The rows of a group lie close to one hidden flat surface of 7 dimensions, which passes through zero. Surfaces can cross.
Some rows, each with its group after it:
[ 0.12  0.43 -0.13  0.79  0.06 -0.12  0.66  0.36 -0.47  0.17 -0.63  0.16
  0.10] -> E
[-0.68  0.61 -0.98  0.85  1.56 -0.16  1.05 -0.99 -0.33  1.29 -0.44 -0.23
  0.06] -> P
[ 0.51  0.92 -1.19 -0.29 -0.05 -0.56 -0.54  0.90 -1.21  0.20  0.79 -0.80
  1.47] -> P
[ 0.35 -0.85  1.25  0.55 -0.54  0.03  1.34  1.37  0.89 -0.23 -0.15  1.34
  0.34] -> L
[ 1.47 -0.40 -1.86 -4.25 -1.58 -1.22  1.15  0.15  1.08  1.64  2.72  0.13
  2.20] -> Q
[-2.97  1.46 -0.33 -0.82  0.29  0.42  2.11  1.42 -0.40 -0.08 -0.50 -0.45
 -1.97] -> D
[-0.56  0.76  2.00  1.21  0.10  0.00 -0.64  3.15 -1.60 -1.03 -0.32 -1.86
 -1.03] -> E
[ 0.51  0.12  1.79  1.91  1.11 -0.70 -0.54  1.22 -0.96  0.13 -0.37 -0.73
 -0.11] -> P
[-0.34  2.09 -1.43  1.48  0.83  1.73 -1.65 -1.44 -2.41 -2.47 -0.79 -0.78
  1.05] -> L
[ 0.69 -0.50 -0.79 -1.39 -1.65 -0.54 -0.62  1.02  2.39  1.75  1.05 -1.96
 -0.92] -> E
[-2.50  0.58 -0.25 -1.66  1.60  1.15 -1.39  0.39 -1.35 -1.35  1.35 -0.83
 -0.15] -> D
[-1.80 -0.48 -0.44 -1.46  1.53 -0.49 -2.05 -0.32 -0.19  0.52  1.32 -0.59
 -0.79] -> L
[ 1.25  0.20 -0.40  0.13 -0.54 -0.53 -0.50  0.09 -0.31  0.18  0.19 -0.26
  0.84] -> L
[-1.93  0.39 -0.36 -0.43  0.39 -0.21  1.61  1.53  0.18  1.09 -0.22 -0.07
 -1.10] -> D
[ 0.32  0.72  1.16 -1.18 -1.59 -0.04  0.31  0.21 -0.52 -0.56 -0.53 -1.43
 -2.19] -> Q
[ 0.91 -2.60  3.21  0.02  0.33 -0.80  0.40 -0.34  2.29  0.97  0.16  1.07
 -1.40] -> P
[-0.25  1.02  0.05  0.35 -0.24  0.67  0.59  1.54 -1.14 -1.39  0.03 -0.10
  0.98] -> L
[ 2.22 -1.77  1.36 -0.28 -0.05 -0.42 -2.99 -1.12  0.61 -1.10  1.39  1.00
  1.38] -> L
[-1.68  1.58 -1.89 -2.60 -0.40  0.32  0.55 -0.72 -0.36 -1.00  0.96 -0.02
  0.08] -> D
[ 1.37 -1.65  1.97 -1.93 -0.19  0.66  4.89  0.17  2.89  0.90  1.18  1.49
  1.60] -> Q
[ 2.72 -1.08  0.17 -1.69 -1.46 -0.22 -0.38 -2.15  1.31 -0.26  0.94  0.76
  1.30] -> L
[-0.61 -0.45  0.20  0.88  0.62 -1.19 -2.27  0.78  0.08 -0.97  0.80  1.28
  0.39] -> D
[ 4.21 -0.67  2.01 -0.14 -1.35 -1.75 -0.09  0.44  0.08  0.68  0.78 -0.76
  1.42] -> P
[ 1.14 -1.34  1.07  1.29  0.21  0.90  2.40  0.07  0.57  2.99 -1.60 -1.24
 -0.66] -> D
[-0.29  0.20 -1.05 -2.00  0.30  2.03 -2.37 -3.76 -0.30 -2.84  0.98  0.30
  0.82] -> P
[ 1.47  1.40 -4.48  0.85 -0.85 -0.80  1.00 -1.24 -0.24  2.19 -0.50  0.14
  2.67] -> P
[-0.45  0.16 -0.64  0.80 -0.28 -0.66 -1.68 -0.37 -0.40  0.31 -0.76 -0.30
 -1.41] -> Q
[-0.17 -0.09 -0.47 -1.34 -0.68 -0.36  0.26  0.89  0.84  0.97  0.71 -0.77
 -0.45] -> E
[ 0.03 -0.45 -0.49  0.67  0.52  0.13 -1.62 -0.80  0.22 -0.24  0.20  0.28
  0.44] -> E
[ 0.56 -0.85 -0.24 -0.17  0.68  0.00 -1.41  0.06 -0.34  0.74  0.90 -0.27
  1.32] -> D
[-0.67  0.39 -3.67 -1.08 -0.69  0.06  1.64 -4.04  2.17  0.71 -0.43  2.31
  0.25] -> D
[-0.35 -0.07  1.49 -0.39  1.31  0.29 -0.65 -0.60 -0.61 -0.80  0.59 -0.58
 -0.38] -> P
[ 0.97  0.61  0.85  2.20 -1.64 -2.39 -1.70  3.23 -1.55  1.02 -1.41 -1.69
 -2.00] -> Q
[ 1.51  0.20 -1.48 -1.56 -1.90  0.35  2.89 -1.87  1.51  0.73 -0.18  0.84
  0.88] -> L
[-1.07 -0.58 -2.78  1.17 -0.33 -1.54  0.17 -0.89  1.53  3.28 -1.45  1.10
 -1.53] -> Q
[ 1.77 -0.63  1.08  1.01 -1.12  0.08  0.88 -0.88  1.22  0.35 -1.14  0.20
 -0.71] -> E
[ 1.20  0.42 -2.04 -0.55 -1.21 -1.21 -0.70 -0.30 -0.19  1.03  0.28 -0.36
  0.81] -> Q
[ 0.04 -0.60  1.08 -1.53  0.07 -1.04  0.26  1.44 -0.44  0.13  1.29  0.68
  0.58] -> E
[ 1.17  0.10 -0.38 -0.69 -0.50 -0.11  0.17  0.04 -0.03  0.01  0.70 -0.11
  1.33] -> Q
[-4.12 -0.11 -0.56 -0.66  3.49  1.85 -0.11 -3.01 -1.08 -2.02 -0.11  2.79
 -0.42] -> E

New rows, each followed by its group:
[ 0.27  0.41 -1.35  0.85 -0.23  0.76 -0.78 -1.71  0.46 -0.11 -0.60 -0.50
  0.00] -> E
[-2.04  2.09  0.41 -0.20  0.86  1.16 -1.82  1.15 -3.02 -2.62  0.14 -2.01
 -0.83] -> Q
[-2.19  1.10 -2.46  3.61 -0.12  0.89  1.09  0.79 -0.13  0.71 -2.92  0.88
 -0.97] -> P
[ 1.52  1.08  1.06 -0.11 -1.57  0.63  1.64  0.11 -0.60 -1.01 -0.92 -0.97
 -0.14] -> L
[ 1.22  1.37 -0.80 -1.30 -1.54  0.49  3.10 -0.28  0.07  0.30 -0.22 -0.77
  0.93] -> Q
[ 1.16  3.13 -2.01 -1.79 -1.90  0.29  0.57 -0.23 -2.19 -1.75  0.34 -1.75
  1.44] -> D
[-0.48 -0.50  4.17  1.14  1.16  2.10  1.96  0.13  0.53 -2.07 -1.06  0.23
 -1.48] -> Q
[ 0.06  0.17 -0.77 -0.97 -1.05 -0.60  0.73 -0.38  0.54  1.05 -0.18 -0.14
 -0.76] -> Q
[ 1.15 -0.96  1.08  0.78  0.16  0.43  0.22 -0.90  0.90 -0.38 -0.19  0.85
  0.60] -> Q
[ 1.84  1.27 -0.99 -2.25 -1.78  0.36  1.59 -0.50 -0.62  0.26  0.46 -1.56
  1.04] -> D
[ 1.35  0.34 -0.03  2.09 -2.16  0.53 -1.02  1.00 -0.44 -1.48 -1.52  0.22
  0.19] -> P
[ 1.41  0.51 -0.58  1.77 -1.07  0.61 -1.28 -0.69  0.79  0.04 -0.95 -1.78
 -0.58] -> E
[ 0.59  0.16 -0.35 -0.59 -0.02  0.09 -1.23 -1.65 -0.37 -0.20  0.23 -0.72
 -0.15] -> L
[ 0.34  0.82  0.28  0.09  0.26 -0.55 -0.71  1.60 -2.09 -0.81  0.60 -0.32
  1.32] -> E
[-1.53  0.36 -0.28  0.00  0.32  0.20  0.70  0.19  0.15 -0.05 -0.40  0.23
 -0.92] -> D
[ 1.39  0.88  0.90  0.19 -1.44 -0.36 -0.95  0.39 -1.25 -0.84 -0.53 -1.39
 -0.78] -> Q
[-2.02 -0.75  0.36 -2.92 -1.05  0.03  2.12  1.56  1.60  0.72  0.70  0.45
 -1.79] -> P
[-1.35  0.11  0.34  1.63  3.45 -0.86 -1.05  0.65 -1.25  1.08  0.59 -0.59
  0.37] -> P
[ 1.53  0.29  0.74 -1.67 -0.67  1.36  2.31  1.01 -1.33  1.70  0.01 -3.20
  0.35] -> D
[ 1.39 -0.74  4.04  1.30 -0.52  1.24 -3.99  0.49  0.47 -2.94  0.05 -2.61
 -2.19] -> E
[-2.35 -0.92  0.89  1.19  1.68 -0.66 -2.16  1.03  0.46 -0.94  0.47  1.63
 -1.03] -> D
[-2.22 -0.07  0.84  2.00 -0.11  0.99  0.06  1.52  0.11 -0.94 -1.76  0.59
 -2.16] -> P
[-1.43  0.63  1.91 -0.60  1.62  2.56  0.78 -0.43 -0.80 -2.87  0.36 -0.35
 -0.03] -> Q
[ 0.20 -0.33  0.80  0.46  0.68  1.63 -0.77 -1.69 -0.48 -0.92 -0.47 -0.46
 -0.20] -> D
[ 1.98 -1.30 -0.22  2.04 -2.70  0.65 -1.38 -0.86  1.58 -1.22 -1.76  2.03
  0.23] -> P
[-0.43  0.05 -1.34  0.11 -0.84  0.17 -1.68  1.07 -0.20 -0.82  0.31  0.60
  0.75] -> P
[-1.57  0.02  0.47 -1.96  0.39  0.49  0.45 -0.65  0.30 -0.03  0.35 -0.73
 -1.82] -> L
[ 0.94  0.46 -0.70 -0.46 -0.98 -0.04  2.72 -0.02  0.64  1.11 -0.32 -0.02
  0.54] -> Q
[-1.04  0.77 -1.58 -1.44  0.42 -0.08  1.21 -0.24 -0.88  0.32  0.49  0.79
  0.89] -> E
[ 1.55  1.81 -0.65 -0.91 -1.79  0.63  2.09 -0.26 -1.09 -0.12 -0.62 -1.79
  0.35] -> D
[-1.05  2.68 -1.24  0.52 -1.49 -1.19  0.39  0.11 -0.19 -2.65 -0.75  1.44
 -0.76] -> D
[ 0.99 -0.22 -0.05  2.62  1.27  0.10 -2.23  1.32 -1.92  0.73 -0.22 -1.22
  1.80] -> D
[ 0.09 -0.90  0.62 -0.48  0.46 -0.04 -0.75 -0.62  0.18 -0.45  0.63  0.82
  0.22] -> E
[-0.14  0.88  0.15 -2.86 -1.99  0.05  1.91 -2.05  1.55 -1.85  0.13  1.10
 -1.44] -> D
[ 2.05  1.15 -2.21 -1.20 -2.02 -1.21  0.83 -0.04 -0.16  0.80  0.55 -0.17
  1.89] -> D
[-0.53  1.24  1.38  0.45 -0.06  0.36 -1.07  2.65 -1.65 -1.31  0.23 -2.25
 -0.81] -> E
[ 1.94 -1.41  1.26 -0.50 -1.36 -1.62  0.29  1.01  1.36  1.38  0.46  0.37
 -0.16] -> Q
[-1.50 -0.57 -0.37  2.33 -1.08  0.78 -1.10  1.67  0.53 -0.99 -1.62  1.45
 -0.98] -> P
[ 0.84 -1.99  1.96  0.78  0.30 -0.39 -3.14 -1.35  0.78 -0.95  0.12  0.96
 -0.90] -> Q
[ 0.43  1.56  0.06 -1.99 -0.55  1.07 -0.53 -1.25 -1.45 -1.80  0.49 -1.94
 -0.21] -> L
[-1.32 -0.38  1.35  2.46  3.91 -0.23 -0.19 -1.12 -0.54  1.00 -0.51 -0.18
 -0.84] -> P
[ 0.40 -0.55  0.05  2.50  1.02  0.33 -2.56 -1.03 -0.27 -0.97 -0.49  0.76
  0.73] -> P
[ 1.20  0.81  0.69  0.77 -0.99 -0.47 -0.09  1.30 -1.00 -0.24 -0.68 -1.12
 -0.20] -> Q
[-1.02  0.52 -0.24 -2.24  0.92  1.42 -0.60  0.22 -1.60 -0.59  1.28 -1.86
  0.46] -> D
[ 1.36  0.63 -0.07 -1.08  1.42 -0.44 -1.43 -1.36 -1.55 -0.42  1.82 -1.29
  1.97] -> P
[ 1.03 -1.35  0.73  3.11 -0.09 -0.30  2.20 -1.59  2.11  1.81 -2.68  2.07
 -1.02] -> E
[ 0.37  0.26  1.04 -2.07 -2.16 -0.71  0.62  0.15  0.18  0.25 -0.46 -1.28
 -2.85] -> Q
[ 1.31  0.68  2.41  1.36 -1.18  1.52  0.91 -0.95 -0.44 -2.15 -2.11 -0.77
 -1.60] -> P
[ 0.38 -1.48  0.66 -0.96  0.00  1.31  1.23 -3.10  1.88  0.55 -0.57  0.66
 -0.98] -> D
[-3.80  0.00 -2.56  2.04  2.95  1.10 -0.28 -0.74 -0.16  1.35 -1.03  0.92
 -0.54] -> D
[-0.08 -1.62  0.53  2.87  1.91 -0.12 -3.98 -1.40  0.35 -1.13  0.07  1.88
  0.67] -> D
